There are 5 ways to turn a row about zero (a turn may also mirror it). The second row of each pair is the first, turned, with some noise. The first 30 pairs use one turn. New pairs use 2 turns, one after the other, and a turn may come again.
In the rows, zero is written as 128.
Known pairs, each followed by its turns in order:
[ 90  81 121 168 173]
[156 127  80 104  66] -> K968

[ 90 162  80  84 135]
[175 108 138 103 189] -> K671

[ 87  81 113 134 148]
[100 151 155  90 155] -> K544

[150 144 155 122 151]
[142 159 155 142 137] -> K622

[177 155  83 150 121]
[117 122 187  81 131] -> K968

[178 132 131  98 155]
[133  75 125 137  95] -> K671

[162 152 136 162 173]
[111 142  77 120  82] -> K544

[ 83 107 117 155 177]
[136  80 173 105 104] -> K622

[171  79 139 121 176]
[156 139 158 181  81] -> K622

[ 99  98 104 126 145]
[110 147  91 114 115] -> K280

[ 91  92 168 135 137]
[130  79 161 155 146] -> K622

[118 102 157 169 162]
[102 148 100 180 125] -> K671

[113 101 173 136 131]
[124 157  87 137 107] -> K671

[156 102 124 148  79]
[ 80 129  95 159 118] -> K622

[105  89  86  99 161]
[173  89 120 122  84] -> K622

[100 130 175 112 113]
[184 143 128 128 109] -> K280

[163  91  87 178 167]
[130 111 121  46  89] -> K968

[ 86 176 142 145 148]
[142 144 126 186  96] -> K280

[125  89 173  85 129]
[116 120  70 148 161] -> K968

[110 160 167 157 114]
[151 134  77 137 156] -> K544

[137 111 120  93 156]
[164 102 120 146 119] -> K671

[144 149 137 177 149]
[108 140  76 128 113] -> K544

[127 165 127 150 118]
[129 120 134 171 139] -> K280

[151  84  82  80 164]
[104 125 196 102  79] -> K544

[176 158 132 118 109]
[148  97 115 165  95] -> K544

[128 147 178 154 133]
[157 154 161 149 127] -> K280

[148 140 165 111 156]
[117  93  89 130 111] -> K671

[142 128 161 125 127]
[146 134 158 120 126] -> K280

[155 166 133  85 121]
[131 131 156 137 181] -> K968

[103  97 119 119 120]
[116 154 100 131 114] -> K968

New pairs. What belongs after each?
[127 108  81 104 172]
[ 98 146 161 168  93] -> K671 K622

[109 160  83 160 163]
[107 179 144 138 177] -> K280 K671

[111 179 158 129 141]
[119 174 108 112  98] -> K544 K622

[178 107 106  97  83]
[187 162 101 161 124] -> K968 K968

[135  84 105 138 147]
[134 109 100 144  89] -> K280 K280

[135  95 104  87 108]
[141 109 116 123 185] -> K968 K671

[173 132 148 149 154]
[111 122 171 158 151] -> K544 K544

[131 116 104 101 164]
[115 119 154 105  91] -> K622 K671

[142 130 146 129 115]
[119 127 145 110 126] -> K622 K622

[101 146  90 172 170]
[158 181 116 174 138] -> K544 K544

[ 87  98 156 102 167]
[108  75  95  96 135] -> K622 K968

[169 121  84 122 107]
[164 123 122 129  73] -> K968 K280

[177  83 162 132 113]
[163 116 103 143 188] -> K280 K968

[ 84 163 165 175 147]
[162 166 179  87 144] -> K544 K968

[ 95 130 112 116 122]
[106 121 155 132 110] -> K671 K280

[ 94  86 149 136  89]
[152 104  93 180 129] -> K544 K671

[ 89 162 154 126  98]
[ 99 128 157 126 176] -> K280 K280

[ 78 159 148 168 134]
[139 132 152 130 199] -> K968 K280

[167 157 111  95  81]
[174 130  99 100  84] -> K671 K671

[130 128 170 131  82]
[116 174 128 162 145] -> K968 K671

[165 107 127  80 158]
[164  79 126 156 149] -> K968 K671

[149 133 101 150 131]
[123 145 120 142 162] -> K544 K544

[ 82  99 104 104 136]
[133 149 126 188 113] -> K968 K544

[125 173 173 137 178]
[181 116  86  98  98] -> K622 K544

[109 179 126 101 107]
[ 76 104 147 139 107] -> K544 K671

[157 168 125 110 167]
[119 187 106 115 111] -> K280 K671

[ 99  98 147 144 137]
[139 137 172 128 148] -> K280 K968

[104 136 149  89 123]
[136  98 116 122  91] -> K544 K544

[152 101  92 146  82]
[143 118  87 144  73] -> K544 K968

[168 154 159 171 142]
[ 86 140 169 168 138] -> K544 K544

[121 169 128  87 106]
[108  92  85 137 103] -> K544 K544

[116 144 179 157 172]
[ 80 105 114  76 120] -> K968 K968

[124 179 105 177 130]
[147 145 184 122  80] -> K544 K968

[ 93 108 111  77 129]
[130 144 107 159  74] -> K622 K622

[ 97 162 172 156 138]
[145 162 153 119  71] -> K622 K280

[ 78 167 111  87 177]
[ 78 143 145  91  63] -> K671 K544

[144 152 168 131 100]
[ 99 133 107  91 149] -> K968 K544

[123 144  81 173  93]
[126 198 116 158 128] -> K622 K968

[112 157 118 176 134]
[177 134 149 109 148] -> K622 K544

